The same things were measured in two ways. Each way mixes the same 9 hidden numbers, adds some noise and spreads widely along 7 directions of its own, which tell nothing about the thing.
Some things both ways: the first way, then the second way.
[ 1.07 -0.21  2.10 -2.47  0.75  0.79 -1.04 -1.62  0.75 -2.43  1.57  3.23
  2.27 -2.82 -3.17  0.27 -0.81 -2.15]
[-0.15  1.40  1.87 -0.16  1.47  0.84 -0.98  2.44  0.88 -0.84 -2.89  2.17
  0.46 -1.17 -0.06 -2.29 -0.40  0.33 -0.64 -0.06  0.43 -0.27  1.47 -2.55
  0.63]

[ 0.18 -0.84 -0.26  1.66  0.19 -2.19  1.69  0.29 -2.49  3.09  1.27  2.85
 -0.01  0.85  0.10  3.31 -0.31  0.16]
[-0.05 -1.93  0.23  0.75  1.73  1.95 -0.05 -0.70  2.05  0.42  0.10  0.46
  0.47  0.50 -0.95  0.89  1.13 -1.02  1.38 -0.63 -1.44 -0.91  0.12  0.57
 -0.57]

[ 1.54 -0.12  1.65 -1.52  0.69  0.05 -2.29  1.16 -0.44 -1.75  1.89 -1.64
  1.08 -4.11  0.52 -2.50 -2.51  0.11]
[-1.51 -0.87  0.57 -0.10 -0.69  0.32 -1.00 -2.86  1.61  1.33  1.87  1.11
  1.04  2.52  0.64  0.54 -0.01 -0.80  0.75 -0.10  1.08 -0.25 -0.93  2.36
 -1.64]

[ 1.86 -1.21  2.68  1.27  0.22  0.46 -0.54 -1.76 -0.27  0.22  2.73  1.93
  1.15  0.43 -1.03  1.55  1.66 -2.11]
[-2.46  3.19  1.46  0.08 -0.49 -0.90 -2.09  0.70  2.72 -1.98 -0.66  1.48
  1.37  1.06 -1.12 -0.09 -0.69  0.39  0.02 -0.50  1.73 -0.47  1.40 -0.07
  0.84]

[-1.58 -0.42 -0.56  1.06  0.38 -0.60 -1.40 -4.37 -0.51  3.78  0.00 -1.24
  0.94  1.47 -0.12  0.13  1.71  0.97]
[ 1.98  0.09  0.70 -2.41  0.56  0.83 -0.31  1.37  0.51  0.60  1.01  0.99
  0.51  1.38  1.27  1.32  1.89  0.16  1.83  0.70  0.11 -0.81 -0.68  0.39
 -0.06]

[ 0.15 -0.33 -0.39  1.40 -2.15  0.50  2.77  1.23  1.43 -1.00 -1.60  0.79
 -2.57  2.71  1.92  0.00  1.66  0.65]
[ 0.56 -1.40 -1.52 -0.28  1.09  2.56  0.08 -1.04  1.33  0.83  1.22 -0.09
  1.63  2.08  0.57 -0.03  0.84  1.04  0.97  2.12  0.37  0.77 -0.95  1.30
 -1.42]

[ 0.63 -1.00 -0.77 -0.43 -1.51  2.02  2.63  2.60 -2.01  0.88 -0.97  4.80
  1.63 -1.40 -2.63  0.32  2.28  1.08]
[ 1.26  0.10 -0.07 -2.74  1.95 -0.25 -1.28  0.54  0.50 -0.50  0.60  0.93
  0.21  0.06  0.81 -0.48  0.86 -0.94  0.52  0.46  0.04 -1.85 -0.47  0.90
 -0.18]

[ 0.27 -0.47  0.26  2.05 -0.34  0.08 -0.88 -0.26 -0.70  2.10  0.89 -0.27
 -1.33  2.38  0.86 -2.19  0.67  0.94]
[ 1.47 -1.37  1.27  0.20  0.85  2.08 -0.37 -2.07 -1.44  1.96  1.44  1.27
  2.74  0.36  0.98  0.16  0.13 -0.37  0.13  1.04  0.92  0.72 -0.90  1.50
 -1.88]

[-0.08 -0.49 -0.24 -0.41  1.53 -0.54 -3.33  0.29 -2.90  0.18  2.09  0.01
  1.05  0.77  1.19  0.08  1.00 -0.44]
[-1.33  0.32  0.03  0.39 -0.93 -1.61 -0.12 -1.63  0.67 -2.00 -0.06 -0.07
 -1.40 -1.85 -1.37 -1.84  0.32 -2.05 -1.21  0.09  0.52 -1.06  0.90  0.80
  1.22]

[-0.31 -0.93  0.20  0.14  0.93 -1.39  3.40 -0.42 -1.37  2.94 -0.64  0.17
  1.66  1.04 -0.43  1.30 -0.01  1.19]
[ 0.68  0.41 -1.76  0.30 -1.39 -1.98 -0.92 -0.13 -0.16 -0.80  0.49 -0.04
 -0.06 -0.62 -0.47  1.23  0.13 -2.13 -1.67  0.38 -0.17  4.17  0.12  0.53
  0.50]

[ 1.09  0.01 -0.39  2.54 -1.17  0.72 -0.67  1.04 -1.48  0.17 -0.03  1.29
 -2.19  1.77  3.28  1.14  1.33 -0.51]
[ 0.33 -2.01 -0.42  3.36  1.83  2.92 -1.20 -2.45 -0.08  1.23  0.43 -0.88
  0.51 -3.89 -0.50 -2.30 -0.07 -1.86 -2.37  0.89 -2.19  0.72  1.86 -0.15
 -0.06]

[ 1.45  0.78 -0.84  0.83  0.93  1.21 -1.17  1.13 -1.87 -1.87 -0.23  3.35
 -1.46  0.04  0.48  3.07  0.62 -2.05]
[-0.76  0.31  0.94  0.13  0.50  0.82 -0.14  1.44  1.37 -0.13 -1.17  0.09
 -0.68  0.96 -0.87 -0.50  0.93  1.38  0.89  1.81 -0.27 -0.18  0.38 -0.56
 -0.50]

[-1.68 -0.74  0.23  2.14  1.42 -1.69 -1.68 -2.26 -3.26  4.96  2.51 -1.07
  0.71  2.90  1.65  1.00  0.94  0.96]
[ 0.07 -0.77  0.40 -0.14 -0.27 -0.11 -1.39 -0.53  0.38 -0.29  0.54  0.33
 -0.91  0.76 -0.57  0.26  1.01 -0.52  0.83  1.25 -0.05  1.35 -0.13  0.45
 -0.73]

[-1.40  1.70  2.62  0.30  0.37  1.78 -1.99  0.80  0.99  1.24  0.08 -1.81
 -0.01  0.92  1.80 -2.35  0.94  0.45]
[-0.63  0.57  1.17 -0.63 -2.34 -0.06 -2.01 -2.53  1.10  0.20  2.16 -0.15
  0.87  1.21  0.81 -0.40  0.11  0.82  1.31  0.90  0.27  0.18 -0.89  0.30
 -0.18]

[ 1.54  0.53  0.69 -2.09  1.12  0.69  3.39  0.83 -0.66 -2.24 -0.87  1.37
  1.21 -1.57 -1.85  3.01 -0.96 -1.49]
[ 0.70 -2.69 -0.11 -1.06 -1.53 -1.06 -1.12 -2.50  0.75  0.71  0.16  1.44
 -3.71 -0.60  2.29 -1.34  1.02 -2.86  0.06 -0.63 -0.85  1.03 -1.10 -0.48
 -0.34]

[ 1.05 -1.24  0.24 -0.60 -1.62  0.14  1.46  1.08 -0.25 -0.57 -0.08  0.95
  1.32 -0.06 -1.36  0.01  0.80 -0.20]
[-0.55  1.97  0.81  2.21 -0.57  0.37 -2.08  0.43 -1.01 -0.14  0.54 -0.18
  2.62 -0.78 -1.86  0.40 -1.44  0.51 -2.77  1.50  0.36  3.87  1.15  0.32
 -0.50]

[ 0.72  0.21 -1.11 -0.56 -0.62  0.06 -1.59 -0.24  0.65 -1.01 -1.01  0.91
 -0.31  2.31 -0.79  0.71  2.86 -1.44]
[-0.23  1.71  1.30 -0.66 -1.40 -0.72 -0.19 -1.63  1.07  0.04  0.08  0.51
  0.82  0.33  1.50 -0.61 -0.15  0.51  0.33  0.96  1.65 -0.69 -0.52  0.60
  0.18]

[-0.70 -1.00 -3.47  0.20 -3.85 -1.01  1.17 -0.99  0.79 -0.96 -1.75  2.83
  0.54  1.03 -1.09  3.30  2.46 -0.73]
[-0.46  0.89  0.51 -1.35  0.65  0.75 -0.69  0.04  0.58  1.21  1.16  1.12
  3.35  0.88  0.06  0.21  0.28  0.60  1.05  0.14 -0.68 -2.62 -0.34  0.76
 -0.27]

[ 0.69 -1.04  0.34  2.49 -1.01  0.29 -1.15 -3.03 -0.02  1.65  1.08 -0.23
 -0.16  2.61  0.10 -0.79  1.49 -0.54]
[ 1.78 -0.56  0.25  0.64  2.08  1.95 -0.69  0.52 -0.01 -0.37 -0.51  1.44
  0.38 -3.09 -0.04 -0.44  0.86 -1.62 -1.66 -0.30 -0.78 -0.46  1.32 -0.26
  0.73]

[-1.26  0.46  0.78 -1.09  1.12  0.11 -4.78 -0.34 -0.31  1.71  0.57 -2.64
  0.91 -2.34  0.72 -4.20 -0.99  1.87]
[ 2.17 -0.61  2.86 -1.88  1.32 -0.12 -0.97 -2.22 -2.63  1.63  0.80  1.03
  0.84 -2.74  2.10 -2.50 -1.02 -1.98 -1.57 -0.10  0.28 -2.38 -1.18  0.86
 -0.89]

[-1.76 -0.56  1.69 -0.58  1.18 -1.22  2.88 -0.89  0.49  3.84  1.42 -2.31
  1.73 -1.13 -2.50 -2.25 -1.17  3.36]
[ 1.85 -0.81 -0.19 -0.67  0.64 -0.22  1.05  1.94 -2.58  1.20 -0.18  0.53
  1.46  1.19 -0.85  1.44  0.24 -0.41 -0.74  1.66  0.21  3.66 -1.19  0.91
 -1.79]

[-0.98  0.29  1.50 -0.13  0.25 -0.37  0.90  0.86  1.11  2.28  0.49 -2.90
  0.13 -0.28  0.90 -3.04  0.39  2.79]
[-0.24  0.17 -2.65  0.68  1.45  0.10 -0.42  1.46  3.01 -1.37 -1.66 -1.35
 -1.88  0.80 -0.48 -0.44  0.56  0.16 -0.69  2.41  0.08  2.94  0.81  0.02
 -0.24]

[ 1.79 -1.35 -0.40 -1.60 -0.12  0.87 -1.23 -0.76 -2.07 -0.94  1.02  0.83
  1.03 -0.47 -1.40  0.89  2.73 -0.62]
[-1.96  1.20  1.44 -0.85 -0.76  0.13 -2.61 -0.43  4.30 -0.90  0.73  0.39
 -2.14  4.40  1.05  0.09  1.27  1.25  2.82  1.81  2.78  0.32  0.43  0.79
 -0.84]

[-0.13 -0.81 -0.72 -0.96 -1.37 -0.77  1.61  2.24 -0.64 -0.42 -1.03  1.70
  2.24 -2.87  0.15  0.67 -1.22  0.60]
[ 0.07 -0.69 -2.06 -1.96  1.14 -0.56 -1.27 -0.63  2.42 -0.78  1.02  0.27
 -0.26  0.02  0.14  0.36  0.40 -1.81 -0.55 -1.17 -1.53 -1.54 -0.97  1.45
  0.20]

[ 1.05  1.29  0.29  1.55  0.51  0.96 -0.84  4.81 -0.12  1.15 -0.50  1.09
 -0.91  0.02 -1.09 -3.05 -0.53  0.45]
[ 1.01 -0.12  0.22  1.74  1.22  1.12  1.09  0.13  0.32  0.19 -1.05 -0.83
  1.02 -1.72 -1.23  1.14 -0.29 -0.26 -1.90  0.43 -1.16  0.96 -0.19  0.72
 -0.30]

[-1.17  1.32  2.36  0.78  0.40  1.48  2.74  2.87 -0.54  2.28 -0.82  3.34
 -0.04 -0.22  1.10  1.06  0.21  0.94]
[ 0.64 -0.72 -1.08 -1.98  0.09 -1.09 -1.11 -0.98  1.41 -1.31  0.56 -0.22
 -0.43 -0.28 -0.13 -0.45  0.81 -1.01  1.33 -0.04 -1.56 -0.96 -1.03 -0.07
  0.58]

[ 1.68  1.18  1.74 -2.65  1.46  0.30 -0.62  4.13 -1.46 -1.22 -0.19  0.74
  0.03 -2.87  0.19 -1.11 -2.72 -0.04]
[-0.76 -0.29  2.57  1.68 -0.75  1.25 -0.70 -2.56  0.34  0.31  0.96  0.43
  1.10 -1.11 -0.79 -0.34 -0.25 -0.64 -0.48 -0.46  0.06 -0.90  0.28  0.71
 -0.15]

[ 0.60  1.15  0.05  0.52  1.85 -0.05  0.21  0.79  0.01  0.54 -2.21 -1.18
 -4.25  1.73  1.82 -0.29 -1.10  1.12]
[-0.19  0.28  3.04  0.07 -0.16  1.01 -0.47 -0.58  1.84 -0.57  0.16  0.17
 -0.46  2.08 -0.16  0.36  0.92  0.76  2.41  0.93  1.81 -0.40  0.09  0.48
 -0.52]

[ 0.58 -0.03 -0.68  1.43 -1.93  1.81 -2.05 -1.20  1.88 -3.82  0.82 -0.39
  0.03  1.51 -0.68 -1.33  1.12 -2.34]
[-2.23  0.60 -1.38  2.82 -2.37 -0.25 -1.34 -0.12  1.73 -0.73  0.26 -0.48
  0.14  1.23 -2.29  1.06  0.41  0.06 -0.24  1.32 -0.42  4.90  1.49 -0.42
  0.24]

[ 0.52  0.10 -1.31  1.88 -0.37 -2.11 -0.11 -0.82 -0.25  0.56 -0.05 -1.52
 -1.85  2.85  1.61  1.30 -1.10 -0.75]
[-2.25  2.25  0.93  0.67 -0.36 -1.17 -1.93  0.63  1.87 -0.98 -1.80  2.15
  0.08  0.96 -0.85  0.31 -0.05  0.78 -0.09  1.11  1.05  0.78  1.08  0.00
 -0.68]

Other things, the second way, with their names:
(283): [-1.37  1.63  0.33 -1.93 -0.78 -1.79 -2.41 -0.69  1.00 -1.09  1.09  1.67
  0.76 -0.42  0.02 -1.16  0.11 -1.36  0.01 -0.79  0.18 -2.41  0.57  0.36
  1.15]
(274): [ 0.11  0.24 -0.04 -1.23  0.04  0.20  0.68 -1.02  1.90  0.20 -0.38  0.65
  0.07  0.21  1.83 -1.27  0.24 -0.26  0.14  0.13  0.79 -1.78 -0.67  0.42
  0.21]
(69): [-0.65  0.15  0.81 -1.33 -0.98 -1.47 -1.86 -2.63  1.85 -1.24  0.80  0.05
 -1.24  0.31  0.52 -1.08  0.06 -0.72  0.94  0.19  0.48 -1.12 -0.87  0.67
 -0.02]
(393): [-0.10 -1.56 -2.24  1.97 -0.13  1.50 -0.75  0.14  1.61 -0.03  0.45 -0.19
 -0.19  0.60 -1.33  1.23  1.58 -0.79  0.33  0.99 -1.46  3.67  1.02 -0.25
 -0.04]
(370): [ 0.41  0.80  0.13 -1.43  0.11 -1.17 -0.49 -0.70 -1.68 -1.03  1.31  1.53
  1.80 -2.50 -1.00 -0.18  0.66 -1.94 -1.33 -0.29 -0.27 -2.90  0.10  1.70
  1.00]
(349): [-0.73  2.61  2.36 -1.86 -0.39  0.15 -0.88  0.61  0.31  0.30  0.85  1.51
  2.16  0.84  1.17 -1.74 -0.36  0.50  0.06  0.29  2.38 -2.47  0.55  0.22
  0.65]
(149): [-1.72  0.71  1.11  1.99  1.60  2.86 -2.08  0.48  2.25  0.91 -0.87  0.45
  0.41 -0.17  0.76 -3.83 -1.32 -0.14 -1.84  0.63  1.32  0.99  2.89 -1.50
  0.04]
(471): [ 0.49 -0.96  0.52  1.30  0.86  2.21 -0.78 -1.41  0.09  0.45  1.74 -0.84
  1.37 -1.23 -0.92 -0.18  0.04 -0.86 -1.07  0.23 -0.88  0.06  0.42  1.05
 -0.08]
(100): [ 0.45  2.36  3.14  2.12  0.16  0.61 -0.46  1.19 -1.32  0.54 -0.30 -1.77
  1.98 -1.71 -1.58  0.13 -1.75  0.65 -2.67  1.26  0.11  2.14  0.92  0.01
 -0.03]
(76): [ 0.10  1.79  0.02 -0.14 -0.75 -0.93  0.50  1.25 -0.50 -1.08  0.17 -0.73
  0.42  0.36 -1.30  0.33  1.20  0.59  0.19  2.86  1.29  1.26  0.69  0.82
  0.50]
(407): [ 2.31 -0.85  1.32 -0.61  0.88 -0.14  1.73  0.48 -2.71  0.69  0.72 -0.88
  1.33 -0.98 -1.72  1.96  0.71 -0.66 -0.32  0.91 -1.30 -0.27 -1.60  1.83
 -0.86]
(454): [-0.18 -1.86 -0.57  1.02  0.27  2.86  0.67 -0.72  1.85  2.07  1.66 -1.67
  1.38  2.57 -0.52  1.38  0.39  0.68  0.70  0.67 -1.30  1.33 -1.12  1.18
 -1.32]
(25): [-1.16  0.63  0.81  0.05  1.25  1.84 -0.79  0.48  2.60  0.49  0.21  1.33
  0.77  0.88  0.26 -0.07  0.69 -0.29  0.11 -0.36  0.62 -2.09  1.22  0.81
  0.10]
(260): [ 1.59 -1.41 -0.99 -1.35  1.50  1.95  1.53  0.20 -0.20  0.16  1.20  1.54
  0.91 -1.25  0.31  0.02  2.26 -1.76 -0.32 -0.25 -0.23 -3.04  0.10  1.53
  0.80]
(409): [ 1.68 -1.43 -0.93  0.97  0.70  3.35  1.26 -0.09  0.40  1.54  0.71  0.85
  1.13 -0.10  0.89  1.29  1.57  0.01 -0.85  1.06 -0.10  1.04 -0.11  1.14
 -0.51]
(105): [ 0.28  0.97  1.04 -0.48  0.18  0.93 -1.23 -0.90 -1.18  0.22  1.10  1.42
  2.89 -1.38  0.09 -1.40  0.05  0.14 -0.58  0.96  0.44 -1.39  0.43  0.26
  0.21]
(444): [ 0.17 -1.91 -0.27  1.18 -0.04  3.33  0.20 -1.82  2.05 -0.22  1.99 -1.15
  0.06 -0.52 -0.71 -0.47  1.52 -0.28  0.58  0.03 -1.20 -1.38  0.36  0.42
  0.90]
(84): [ 0.27  0.94  1.76 -0.73 -1.66 -1.39 -1.63 -2.58 -1.07  0.56  2.12  0.81
  1.49 -0.70  0.82  0.34 -0.48 -1.46 -0.82 -0.20  0.85 -0.18 -0.71  1.63
 -0.21]
(251): [-1.99  0.88  0.87  0.69  0.39  0.79 -2.98 -0.48  4.81 -0.82 -0.51 -0.07
 -1.64  1.46  0.13 -0.56  0.77  0.86  1.98  0.84 -0.32 -0.72  1.33 -0.58
 -0.05]
(312): [-1.34 -0.50 -0.69  0.94 -0.09  1.72 -0.32 -1.92  2.20  0.55  2.25 -0.15
  2.07  1.78 -1.01  1.34  1.29  0.14  1.54  0.70 -0.24 -1.05  0.18  2.04
 -0.41]
(103): [ 0.70 -0.02  0.89 -1.32  0.50 -1.13 -1.35 -0.07  0.92 -0.62 -0.41  0.74
 -1.08 -2.12  0.46 -0.97  0.24 -2.37 -0.21 -1.61 -1.54 -1.56  0.25 -0.91
  1.18]
(238): [ 0.45  0.29  0.72 -1.11  1.37  0.69 -0.18 -0.65  1.55  0.54 -0.24  1.83
 -0.09 -0.43  1.85 -0.02  0.74 -0.99 -0.69 -0.08  0.97 -2.77 -0.15  1.72
 -0.40]
(270): [-1.56  0.89  0.99 -0.02  0.89 -0.71 -2.09 -0.29  0.84 -1.11 -1.49  1.49
  0.88 -1.88 -1.16 -2.74 -1.01 -0.78 -0.72 -0.48 -0.83 -1.54  1.16 -1.42
  0.47]
(405): [-0.56 -0.78 -1.36 -0.22 -0.30 -1.83 -1.42 -1.22  1.97 -1.54  0.01 -0.40
 -3.33 -0.31 -0.54 -0.25  1.41 -2.02  0.28  0.91 -0.75  0.60  0.27  0.78
  0.10]
(3): [ 1.76  0.40  2.04 -0.67  3.49  2.35  0.54  2.51 -2.81  0.42 -0.98  2.19
  3.59 -2.40 -0.98 -1.89 -0.60 -0.53 -2.25 -0.08  0.45 -1.87  0.96 -0.32
 -0.03]
(67): [ 0.55 -0.80  0.48  1.11  0.87  1.56 -0.12  1.38 -0.46  0.84 -0.55  0.81
 -0.65 -0.36 -0.50 -0.17  1.06 -0.74 -1.06  1.48  0.09  1.97  1.16  0.01
 -0.66]
(348): [-1.21  0.40  0.64 -1.15  0.04 -1.25 -0.78  0.92  0.73 -0.70 -1.82  2.00
 -0.13  0.27 -0.58 -1.70 -0.25 -0.38  0.32 -0.19 -0.23 -0.47  0.03 -1.30
 -0.03]
(320): [-0.17  1.34  0.26 -0.05  1.34  1.19 -0.01  1.94  1.00 -0.83 -1.11  1.18
  2.09  0.43 -1.16  0.19  0.78  1.14  0.65  1.15  0.32 -0.59  0.92 -0.29
  0.29]
(447): [-0.58  1.04  0.74 -1.63 -0.12 -1.00 -1.19  0.77  0.39  0.22 -1.22  3.16
  0.45  0.26  1.15 -1.33  0.19 -0.48  0.13 -0.07  0.70 -0.65  0.19 -0.83
 -0.07]
(461): [-0.86  1.21  1.74 -1.50  0.79  0.56 -2.74  0.15  3.02 -0.66  0.43  0.26
 -0.37  1.37  0.60 -1.05  0.75  0.97  2.37  0.76  0.06 -2.51  0.51 -0.52
  0.14]
(425): [ 0.44 -1.68 -0.57  1.59  0.75  1.53  1.39 -0.09 -0.69  0.59  0.23 -0.35
  0.26 -1.58 -1.54 -0.02  0.79 -1.67 -1.75  0.34 -1.13  0.57  0.56  0.84
  0.03]
(30): [-0.28  1.17  0.82  0.70  1.29  1.63  0.03  2.98 -0.06 -0.29  0.21 -0.90
  1.59 -1.27 -3.08  0.40  0.84  0.68 -0.73  0.82 -2.14 -1.40  1.53 -0.19
  0.98]
(250): [ 1.54 -1.33 -1.35 -0.54 -0.89  0.11 -0.28 -1.58 -0.53 -0.36  1.69  0.02
 -0.28 -0.72  0.42 -0.29  1.36 -1.45 -0.10  1.18  0.00  1.62 -0.43  0.77
  0.33]
(185): [-0.83 -1.77 -0.28  0.47 -0.58  0.72 -1.26 -1.75  0.52  0.32  1.56  1.20
  1.15  1.19 -1.23  0.52  1.17 -1.03  1.70  0.08 -0.93  0.62  0.05  0.53
 -0.62]
(172): [-1.96  1.91 -0.11  0.78 -1.31  0.40  0.63  2.93  1.29  0.38  0.01 -0.90
  0.23  3.27 -2.03  1.87  0.87  2.82 -0.05  3.08  0.50  2.25  0.20  1.01
 -0.95]
(56): [-1.70  1.93 -0.43 -0.22 -0.89 -2.39  1.04  1.80  0.86 -1.13 -1.41  0.04
  0.02  1.24 -2.13  1.14  0.20  0.48 -0.46  1.31  0.36  0.76 -0.25  0.97
 -0.15]
(123): [-0.09 -0.37  1.06  1.07 -0.18  1.57  0.52  1.13 -1.32 -0.22  0.75 -0.53
  1.89 -0.70 -2.93 -0.30 -0.35 -0.26 -1.44 -0.05 -0.88  1.21  0.44 -0.30
  0.44]
(167): [ 1.20  0.03  1.58  0.51 -1.37  0.09 -0.03 -0.86 -2.15  0.60  1.42  0.12
  0.98 -0.87 -0.10 -0.31  0.59 -1.22 -0.34  1.14  1.13  1.88  0.57  0.30
  0.30]

Some of these things the first way, each followed by its name:
[ 0.16 -1.30 -0.20 -0.69 -0.73 -1.66 -0.81 -2.14  0.25  0.96  1.30 -2.83
  1.53 -0.95 -0.57 -0.62  0.51  0.85]	(25)
[-0.87 -0.29 -0.18  1.08 -0.48 -1.01  1.23 -2.88  0.83  1.68 -0.77  0.57
  0.64  0.84 -0.94  3.11  0.98 -0.43]	(103)
[-0.63  0.89 -0.28 -0.54 -2.50  0.51 -0.25  1.21  2.09  0.33 -0.80 -2.07
 -0.42 -0.26 -0.58 -2.13  1.07  1.28]	(251)
[ 1.91  0.24  1.79  3.15 -2.12  3.04  2.88 -0.52  1.75 -2.99  0.28  2.33
 -2.92  1.13  0.80  1.70  0.42 -1.93]	(185)
[-0.83 -0.34 -0.25  0.44 -1.86 -0.91  1.26 -0.21  2.81 -0.53 -0.25 -1.88
 -0.04 -0.14 -0.64  0.17  1.07  0.69]	(454)
[-0.78 -1.89 -1.89  1.56  0.96 -1.56  1.18 -0.02 -3.08  2.44 -0.19  3.46
  0.21  2.36 -0.21  1.53  0.25  1.03]	(3)
[-0.08 -1.71 -2.25 -2.70  0.51 -0.45 -1.15  1.69 -2.20 -1.55  0.05  1.15
  3.06 -1.64 -1.83 -1.33  1.04  0.93]	(149)
[ 0.66  0.83  0.70 -0.18 -0.54  0.95  3.30  2.22  0.87 -0.28 -1.91  2.10
 -1.77  0.10 -0.08 -0.48 -0.65  0.83]	(320)
[ 0.36 -0.14  0.18 -0.91 -0.32  0.09 -1.79 -0.47 -0.17  0.30 -0.38 -1.62
  0.89 -0.65 -0.09 -1.43 -0.03  0.24]	(84)
[-0.17 -0.49 -0.38 -0.29 -0.29 -1.68 -1.95  0.64 -2.68  1.72  1.37  0.41
  0.63 -0.47  2.53  0.34 -0.27  0.61]	(312)
[-0.54 -1.61 -2.26  3.17 -3.64 -0.02 -3.25 -5.77  2.12 -1.70  1.94 -1.14
  0.29  3.81 -0.44 -0.58  2.86 -2.10]	(393)
[-0.52 -0.69 -0.27  0.33 -2.15  0.99 -0.34 -1.92  0.98 -0.94  0.05 -0.04
  1.30  0.20 -0.25  0.45  1.86 -0.69]	(283)
[ 1.47  0.49  0.87 -0.03 -0.14  1.32  0.29 -2.50  2.79 -2.90 -0.71 -4.47
 -2.47 -1.43  0.73 -2.28 -1.94  0.45]	(67)
[ 0.02 -1.19  1.09 -0.84 -1.61 -0.06  3.20 -3.45  1.26 -0.14 -0.28 -0.51
 -0.04  2.16  0.48  2.15  2.54 -0.07]	(250)
[ 0.70  0.23 -0.27 -2.88  0.04  1.42  0.82 -0.17  2.07 -3.58 -3.15 -0.94
 -0.58 -2.05 -0.17 -0.75  0.05  0.49]	(349)
[ 0.78  0.27 -1.73  0.76 -0.24 -0.92  1.37  0.41  0.99 -2.15 -1.23  0.08
 -1.57  0.81 -0.31  2.84 -0.12 -1.16]	(56)
[-0.90  0.89 -1.38 -0.79  1.01 -0.70  0.31  2.84 -0.11  0.78 -2.01 -0.02
  0.13  1.28 -0.12 -1.13  0.64  1.18]	(274)
[ 0.29  0.99  1.09  2.00  1.79  0.87 -0.79  1.93 -2.25  3.54  0.58  1.65
 -1.01 -0.65 -0.14  0.09 -0.24  0.95]	(407)
[ 0.69 -0.62  2.15 -0.34 -0.72  0.23  1.87 -0.70 -1.12  1.35  0.93  0.67
  0.81 -0.66  0.94  1.40  0.58  0.29]	(370)
